There are 4 nested groupings, the coarsest first. Each group lies inside one group of the grouping before and may be the whole of it. The rows also spread widely along 17 directions, which tell nothing about the answers.
Known rows, each followed by its group in each grouping:
[  7  13 -16 -22 -26  24   7 -13   5   8  -1  14   7  34  16  -6   0  -9
   3 -13   1  -1  11 -12 -27  29   4 -29  18  -7] => bel J_20 zeru J_944
[-10   5  20 -24 -28  11  42  23  -3  12   6 -37  20   7   5 -11 -21  19
   8  14   2 -19  -6 -36  -5   1 -38 -20  11  10] => bel J_367 muza J_303
[  5  16 -42 -35  20   7  -5  16   0  28  25  20  -1  18 -16  23  -3 -16
 -15  15  -9  -3  14 -30  36 -35  -7  18  -4 -22] => bel J_20 dadi J_429
[  7 -18 -15   7  -2  -8 -31  -4 -15  17  -8  35  -4  -7 -13   9  42  -8
 -14  33  23 -20  20   1  18  14 -39  -4  40 -21] => mav J_123 ruv J_261
[ 24   2   2 -59  -1   0   8 -23  -7   3  -4 -29  41  12   3  38 -16  17
  34   7   0  32   0 -33 -16  24  60 -28 -10  25] => mav J_846 kesil J_51
[-28  -3  45  21  26 -11  24  -5 -12 -27 -36 -18 -11  33 -18 -12 -26 -26
  15 -49 -29   7  15  31 -44  -3  31  22 -12  17] => bel J_367 muza J_628
[ 23  -9  23   2  -1  15 -16  14 -20 -12   8  -1 -27 -14  -5   8   1   3
 -17  -7 -26  -7  12 -25  10  -1 -14   9   3 -25] => bel J_20 dadi J_920
[-20   9  25 -17 -14 -27   2   0  -2 -26   9  22  14  -6  -4 -16  16 -37
 -15 -12  56   2  10  -6  16  -9  31  16 -36   5] => mav J_846 kesil J_816
[ 26 -15  27 -48 -27 -17  -1 -23  16 -17   6 -11  20 -26  21  -8 -23  25
  23  16  16  14 -32 -33  -5  42   6 -17 -32  13] => bel J_367 muza J_628
[ 10   3  11  26  21   7  -7  -6  -7 -14 -20  17 -31 -16  11  10  -5 -45
  21  -9 -44  31  26  -6 -27   3  53  -6   2 -10] => mav J_846 kesil J_51
[ 30  -3  -4 -12  -9 -11   5 -22  14  -1  -4  17  16 -22 -41   3 -20  67
  21   5   5   5 -30   9  23 -20  22  73  -4  -9] => bel J_20 zeru J_944
[-21   1   5 -15   0  -6   7  25 -23  39  27 -24  -2 -14   4   6   7 -11
 -11  31   5 -16  27 -41  19 -20 -52  19   6 -18] => mav J_846 kesil J_51
[ 19  -2  20 -38   1  34 -13  16  -4 -20  14   4  21 -10 -14  20  13 -12
   3   4   2  -3  12 -34   3   9  26 -46  -4   1] => bel J_367 muza J_303
[  7 -15   8   5 -27  13   8 -31   1   1  10 -11 -15 -29  32  -8 -43  40
  -4 -34  -1  16 -38  -6 -23  34  32 -26   4 -15] => bel J_20 zeru J_944
[ -3  -7  14   4  -5   1   7 -13  -1   8  -2 -31  -6  13  -4  -6 -13  22
  -2 -17 -10   3  -7   1 -18   9  -3   3   2  -1] => mav J_846 kesil J_51
[-24   6  16 -28   0  14  17  19 -13  16  -1  -7  23  12 -13   8  -2  -6
  10   4  28 -13  19 -18  -1  -8  -5 -27  24   7] => mav J_123 ruv J_261
[  0 -11  45 -27  -8   0  -5 -15 -29 -18   9 -38  18  20 -31  -1   9  20
 -16 -22   1   3  -3 -16  -4   4  -8   7  -6  -3] => mav J_846 kesil J_51
[-21   4  -3 -19   4   8  37 -15  -2  26  25  -5  10 -31  13  27 -13   2
  11  20 -15  -4  13 -31 -14  10   6  13 -28 -11] => bel J_367 muza J_303
[-34 -30  29  -5  41  16   2 -10  -7  -8  18  16   1 -37 -11   4 -30 -16
  11   6 -13  -5 -15  -1  -9  10 -15 -14 -20 -13] => bel J_367 muza J_628
[-22  -5 -20 -15  -8 -28   2  -8  52  45  -2 -33 -11  27 -16 -24  -7  17
 -13  -3  14  18 -21  -7   4 -21   6 -21  26  -6] => bel J_367 muza J_303
[ 38   8   7  -2 -47 -10   2  21   9 -19 -14   0   8   2 -28 -28   4  32
  -3   0  24   8 -28 -19  33 -33  10  -3  43  -2] => bel J_20 dadi J_920
[  2  -5  25  10   0  13   1   8   9  -6  11 -33  -8 -42   4  -1  -7 -22
  23  -5 -16  31   6 -27 -22 -11  56 -34  -2  -1] => bel J_20 zeru J_944
[ -6 -18  29   0 -33 -48  29  -6  12  -2 -22 -20  12 -29  15 -10   1  11
  22  31  37   3  -1 -18  -1  19   6   3  -1  18] => bel J_20 dadi J_920
[-10  14 -25  -4 -44 -12   3 -33  18  28   4  38 -10   1  11 -11  31   2
 -21  -6  36   6  16 -12  -3  12  19   7  29 -38] => bel J_20 dadi J_920
[  6 -22  -5  28 -21 -14  -4 -39  27  -1 -11  20 -15 -27  21 -25   8  -5
  11  21  -7   9 -18   6 -28  47 -12 -17   7 -14] => bel J_367 muza J_303
[  2   2  14  12 -30 -20   6  -1  -5   5 -13  -6  -5   9 -19 -38   0  27
  -2  -2  18  -8 -16   6   8 -15 -43  37  25  -8] => mav J_123 ruv J_261
[ -9  -7 -15  11  26   1   8   9  14  16  -8   7 -16   1  -3  27 -12   2
 -11  -2   3 -21  10  14   7   1  11  -4 -11   6] => mav J_123 ruv J_261
[ -8 -13  16 -20   3 -13  19  -9  22  16   4 -46 -23  13 -21   5 -19  36
 -23   0 -35  10 -19 -34  11 -16  -9  -5   3 -15] => bel J_20 dadi J_920
[ 25 -28  -3 -15   9 -17 -19 -43   3  -7 -12  54 -18 -38  24  13 -28  12
  16  22 -11  18 -23 -10   6  45  11   5  -6 -22] => bel J_20 dadi J_429

New rows. What belongs after each?
[  3 -20  58  -5  14   4 -15   8 -25 -30  -9  -9 -14 -16  18  -2 -52  13
   6 -60  14  -7  -3  20 -20  27  33  10 -31  11] => bel J_367 muza J_628
[-50   1  -5   6   1  18  41  19  47  16  10 -27  -7  47 -12 -33  -8 -33
 -17   3 -13 -24  -6  -6 -16 -13 -52 -50   0   6] => bel J_20 zeru J_944
[  7  10 -21   3  -7  -4   4  20  23  29 -15  12 -25  13  17  -6 -23  10
   1   1   5  -9   4  -2  10  -6  -5   5  21  -5] => mav J_846 kesil J_51
[ -6   0  16   1   6  17   0  -8 -17 -10  31 -30   9 -26 -15   6   2 -15
  -3 -14  -7  19  -8 -19 -11 -13  27 -20 -21  -5] => mav J_123 ruv J_261
[-32  -1  -8  -4  15   8  21 -23   5   9   7  16  11   1 -14   5   0 -32
  11   4 -11  10   9  -4 -20  -3  18  -6  -1 -12] => bel J_20 zeru J_944
[ 20   3  14  13  15  17  18  20   3 -23 -11 -17  -4 -13 -11  41   1 -11
  10 -10 -27   4  29 -12  -9  -8  73 -12 -19  16] => bel J_20 dadi J_920
[  7   8 -44 -18  15  -1  -3  19   3  22  14   0  11  27 -19  13  -8 -11
 -10   3   5  -6   3  -4  27 -33   2  16  -4   0] => bel J_20 zeru J_944
[ 14  20  -3 -12 -36 -14  35  21  32 -30  -1 -16  23  38 -20 -31   7  -8
 -11  11   9 -15 -22 -16  16 -18 -22  -6 -24  30] => bel J_367 muza J_628
[  1   3 -31 -12  32  16 -18  21 -29 -14  31  -2  37  24 -15  14  -4 -58
   0 -19  20  -6  11  14   4 -17  19  -3 -42  19] => bel J_20 zeru J_944
[ -9  -3  13   8  -8 -32  11  -1 -20   1  -6   5  -7 -18   3 -22 -11 -24
  13  15  -3  13   2 -15   5 -17 -15  40   6 -11] => bel J_20 zeru J_944
[-13 -13  21  -9  14 -10  -7  21 -15  -5  -8  21   0  -3 -15 -19 -13 -24
   8  22  13  -3  -7  -9  23 -18 -38  -3  22  -6] => mav J_846 kesil J_816
[-17  11  20 -54   3  24  -1 -15 -24  -3  40  -6  45   1 -12  12   6 -22
  13 -22  23   2  24 -20 -24   9  25   7 -40  -2] => bel J_367 muza J_628
[-14 -12 -17  -9 -18 -49  34 -28  -5  20  -2 -14  20 -18   6  22  26 -15
  -1  56   5  13  11 -37   8   7   8   3   1   2] => bel J_20 zeru J_944
[ -5  10  13 -20  13  17 -18  18  18  -9  22  17   9   8 -28 -25   7 -33
  12  -5   8 -17  15   2  -3 -16 -28  29 -35  -6] => bel J_367 muza J_628
[  1 -21   4  -9  19 -32 -25   3 -25   4   1 -20  -2  11   2   1  -1 -27
  -6  11   5   4   5  -6  10   5 -27  10 -14   5] => mav J_846 kesil J_51
[ 35  12 -33  -4   1  11   9   3 -42 -24  11  30  12  -7  33  31 -17 -41
   4   4 -19   2   9 -18   3  16  27   5 -34   7] => bel J_20 zeru J_944
[ -1  -6   6   3   1  -2  -1   7  38  13   6 -10 -29 -18  11  -6 -16   9
  -4  -7  -6  -6  -1  -5  -4   7   7   2 -23  -6] => bel J_367 muza J_303
[-16  -4  24  13 -24 -21  31   0  28 -16  -8 -42  -1  16  -7 -38  12 -23
  -3  18  -9   9 -17 -19 -13  -3 -23 -33  -4  18] => mav J_846 kesil J_816
[ 19  39 -12  -9 -60   5  33   0  -7   1  -4  19   8  27  18 -33   7  -9
  12   6  -1  -4  12 -29 -12   4 -30  27  18 -11] => bel J_20 dadi J_429
[-19 -24  37   3  44   7   4  -3  25  -5 -31  17 -32  -5 -31  -2 -17 -17
  21  31 -55   4  -5 -10  -7  -2 -31 -28  22 -11] => mav J_123 ruv J_261
[ 14   2  14  23 -27  28 -12  36 -15   9  -7 -25 -15  19  27 -20  -4   5
  -1 -42  16 -33  30  16 -35  27 -20  -8  21   4] => bel J_367 muza J_303
[ -8   7  24  -4 -30 -10  21 -28  35   0 -14  -7 -19  13  22 -28 -22  15
  12 -34   6  10  -1   3 -40  30  24  11 -15  -3] => bel J_20 dadi J_920
[ -5 -11  20  12  -3  -9 -14  -3 -24  13  -3  23 -20 -33  11 -16 -30  23
   6 -16  25  -4  -7  11   6   3 -11  44  16 -26] => mav J_846 kesil J_51
[  6  33 -12  27 -51  -7   4  23 -16 -16  22 -28  16  15   3 -56  19 -47
 -10 -23  34  22 -10 -12  -1 -39  11 -12   8   7] => mav J_846 kesil J_51
[ -4  28  -9  -9 -28   2  36 -22  23   4  -3  13  14   0   6   1   7  -7
  18  -6   4  14  15 -12 -28   5  56   4  -7   1] => bel J_367 muza J_628
[-11  -3  -1  -2  13  13  21   2   8  42 -15 -14 -24   8   8  37  -9  25
   2   5 -28 -14  38 -10 -18  13   5   4  20  -9] => mav J_846 kesil J_816
[  7  16  -8   7  15   0  18  -2 -14  13  -5  15 -26  -8 -33  12 -26  27
  -6  -4 -43  12 -13 -13  26 -51   9  51  19 -28] => mav J_123 ruv J_261
[-17   5   1   5 -17   9   7  35  32   5   9 -25  -4  27 -15 -35   2 -16
 -20 -18  25 -15  -4  -3   6 -27 -11 -35  12   6] => bel J_20 zeru J_944
[  8  -3   9 -24  11 -15 -13 -12 -15  -9   4 -13   4  20 -16 -16 -22  -7
   5  -8  -8  18 -26  -6   3  -8 -19  15 -18   1] => mav J_123 ruv J_261
[ 14   0  -6  17   5  44   4  -2 -28  -3   3   1  21   5  -8  10 -17  17
  23 -20  -4 -12  -1  25 -28  13   5   3  11   4] => mav J_846 kesil J_816
[-14 -32  56  17   3   3   5 -22  23 -19 -10  -4 -18 -40 -19 -19 -29  38
  13 -21  -2   8 -32  12 -16  11  19  -6   3 -14] => bel J_20 dadi J_920
[ 26   9  -7 -14  -3   1  20   8  31  14  -7 -17 -21  12   4  13 -23  27
  12  12 -41  -6   7 -23  -1   0 -10  28 -18  -1] => bel J_20 dadi J_920
[-37 -16   8  14  39  -3  17   8 -11   2  -6   5 -28  16 -22  25 -16  -3
 -44 -27 -10 -22  10  12  18 -19  10   6  -2 -13] => bel J_20 dadi J_429
[ -9  -6   1   8   3  41  11  -7  -2   9  12 -21   8  11 -39  11   4  34
 -15 -17  -9 -15 -13   5 -11  -6  -5 -32  26 -10] => mav J_123 ruv J_261
[  9  -4  20  19  -6   5  23  21   2 -22 -12  15   0 -31   8   7  -3  -8
  12  24   1 -20   7 -10   6  10   1  -6 -10  12] => mav J_846 kesil J_51
[  3   7 -12  -4   3  26   4 -16 -45 -10  34  17  36 -17 -29  32  11  13
 -17 -18  25 -13  -2   5  12  -9  26  20 -18 -10] => mav J_123 ruv J_261
[ -5  -2  12   3  -1  -8 -12 -28  -2  -4  -3  21  -5  -3   3  -7  23 -30
   9   2  -1   6  25   2 -23  24   0  24 -16 -14] => mav J_846 kesil J_51
[ 16 -10 -20 -38  -2 -24 -21  -7  14  16   0  13   7   9  10   3  -7   3
   2  16  24  -3  -3  -9  14  20 -11   4 -10   2] => bel J_367 muza J_628
[ -3  23  -3  12 -29  22  44  10  14   0  -1  32   5 -10  21   6  -8  15
   5 -15  24 -45  25  12 -17  22  13  30 -24   5] => bel J_367 muza J_628
[-10   3  -4   5 -20 -39  29 -11  -5   3  -9 -44  10  28 -10  -7   9   0
 -17  -9   4  13  -4  -5  -5 -11  20  10  -2  14] => bel J_367 muza J_303
[ 34   7  -2   7 -11   8 -14 -29 -35 -22   9  22  19 -38 -18  15  14   5
  16  -7   3  27  -6  -4  -3  -2  53  23  -1 -13] => mav J_123 ruv J_261
[ -4  -1   1 -15  19  28   2  21  -9   8  14  -2  -9   1  -7  14 -32   3
 -11 -10 -13   0 -11 -20  15 -19   7 -32  13 -10] => mav J_846 kesil J_816
[ -8   7   5  -1   1   0  -3   6 -18   4   5   0  15 -11  -4   8  17 -34
  12   2  18  13  28 -13  -6 -10  34  -4   6  -1] => mav J_846 kesil J_51
[ 18   7 -26 -30  -4   9   4 -15   6  31  15 -39  26  11  -3   6 -35  35
  28  -2  -2  27 -27 -14 -11  -5  22  -6   4   8] => mav J_846 kesil J_51
[-16 -10  47  16 -10  16  19   0  12   2 -16  -4 -38 -24  42   7 -24  14
   5 -39   1 -24  37   8 -44  48  31   3 -16  -3] => bel J_20 zeru J_944
[ -8   5 -30  -7  -7  -5  26 -11  -4  36  33 -45  16  -9   1  16  -5  11
  -4  22  -9  14 -11 -33   4 -16   1  -3  -6  -4] => mav J_846 kesil J_51
[ 27   7 -10 -16   5  15 -24   0 -15  -1   6  20 -14  -4  10   1 -14 -24
   7   4 -29  31  -6 -33   5  -4  13 -22  17 -21] => mav J_846 kesil J_51
[ -6  -7 -16  -3  -4 -18  21   6 -28  22   4   4  10 -11  21  13 -31  24
  -5  12  35 -30 -10   4  19  12 -34  24  -8   8] => mav J_123 ruv J_261
[  4   3 -33 -11 -35  17  -3   8 -29  28  36  -2  25 -12   9  -3   3  16
 -18   1  40 -10 -13 -21  14  -2 -16 -28  38 -18] => bel J_367 muza J_628
[ -2   2  19 -20  -9   7 -44   2  27  23   1  26 -14 -16  -1 -39 -15   6
  29 -29  41  12   6  10 -14   0  15  14  25 -25] => bel J_367 muza J_628
[  4  -9  23 -26  -3  -4  -1  -3  52   8  -1   7  -1 -19 -20  -4   8  23
  14  34   9 -13   2 -18  11   8 -17  12 -18  -5] => mav J_846 kesil J_51
[-18   3   4  25 -16 -17  29 -20  -1 -15  -3  16   3 -12 -11  -7  12  -6
 -18  -4  15   3  -9   3   5  -8  25  12  -4  -6] => mav J_846 kesil J_51
[ 24   2 -36   7   9  43 -13   8 -57   3  51 -41  24   0  11  11 -32  -9
  -3 -23 -18  13 -28 -10  -9  -6  -2 -30 -10   0] => mav J_846 kesil J_51
[ 21  14  35  -5 -18 -23   2  29   8 -15 -36 -59 -32  52   4 -22 -17  -5
  -8 -42 -14  16   7 -13 -11 -14  23 -13   3  28] => mav J_123 ruv J_261
[  5   8  16  30   5  22   1  22  19  -5  -3  -8 -39  -8 -11 -15  -6 -12
  -3 -11 -40   6   4 -11  -5 -26   6 -10  12 -16] => mav J_846 kesil J_51
[ 16  -5 -20 -17  14   3   5 -28   9  -5  -7   5  13  27 -12  12 -12   1
  12   5 -32   9 -14   1 -17  21   6  -4 -13   5] => bel J_367 muza J_303
[-12   8  -9 -11 -17   3  24  37  12  19  30 -28  15 -15   7  -3 -10   1
  -9   8  34 -20  -2 -24  17 -21  -4 -18 -12  11] => bel J_367 muza J_628
[-14  13  31  22 -17  10  35  10 -11  -9  10 -21  -8 -26   5  -9  -4 -11
   3  -7 -12   1  10 -20 -15 -15  11  10 -11  -4] => mav J_846 kesil J_816
[ -3  -6   3  -1  -6  -8  29   3   2  11  -6 -49 -17  11  24  15 -18  -1
 -17   6 -29  12  -5 -37  -7   9  12 -54   8  10] => mav J_846 kesil J_51
[-21  -3  -4  31   2 -12  14 -17 -32  10   0 -18  12 -23  26  12  16 -54
  23   0   0  19  38   2 -48  21  44  -5  -6   6] => bel J_367 muza J_303
[ 30  18 -34  12 -31 -12  12 -24 -12  10   1  21   4 -23  17   4   4   9
  11  20   0  14  -7 -13   2   5  12  29   4 -11] => mav J_123 ruv J_261
[ -4 -11   1  -6  12  -1 -22   4   7  -3  12   0  -8   4 -17 -26 -21  -9
 -10  -7   5  17 -36  -5  19 -21 -11 -25   9 -12] => mav J_846 kesil J_51
[-37 -20   8  28   6  14  28 -19  22  38  -5  -2 -25 -30   8  -8 -23  14
  23  11 -25  -3   3   2 -37  14 -15  -5  30 -25] => bel J_20 zeru J_944
[ -3  16  -1  36  18   3  24  -7 -22 -24  -1  25 -26  -9 -14  -2 -17 -34
  -6 -20 -58  17  -2   0  -6 -33  26  38 -12 -21] => bel J_367 muza J_628
[  6  14  -8  -6  -2   1   3 -18 -20   1  17 -22  14   0  -1   1   1 -27
  16  -6 -12  29   2 -15 -22  -6  23   5 -20   2] => mav J_123 ruv J_261
[-27 -41  -6  16  26   2 -13 -16   4  24  13  -6   3 -21  -1  23  -6  17
  -8 -12  38 -23   4  34 -12  31   8 -10  -9  -5] => bel J_20 dadi J_920
[  1   6  26 -21   9  11   0  19 -45 -35   6  27  19   8 -17   0 -23 -11
 -10 -25  22 -13  -7  -2  25 -15   3  17 -15   1] => mav J_846 kesil J_51
[ 24   9  -4  15 -25  -1   9  -3 -18  -2 -18   7   0   4  13   5   5   9
   6 -14   0  -9  21   7 -19  21  17  27   9   1] => bel J_367 muza J_303
[ 11   9  -2 -15   4 -20   7  -4  32   1 -22  28  -1  -8   4  19  -6   2
  20   6  19   3  18   2   7   6  57  26 -25  13] => mav J_846 kesil J_51
[ 13  -9  26   6 -17  -9 -18  -8  -6 -31   0  -1 -14 -12  33 -42  -9 -48
  18  -5  -5  24  -9 -15 -27  30 -10 -22 -15  -2] => bel J_20 dadi J_429
[-26   9  18  -9  -9 -31  26  14  40  48 -14 -13 -46 -17  36  -2 -14  -4
   8  22  -4   0  38 -37  -4   0  -1  19  -2 -11] => mav J_846 kesil J_51
[ -5 -23  56  14   7 -46  -9  -6 -14 -28 -40  -6 -28   5  -1 -10   3 -17
  -8 -12  -1   4  17   8  -4  16   7  25  -9   7] => mav J_846 kesil J_51
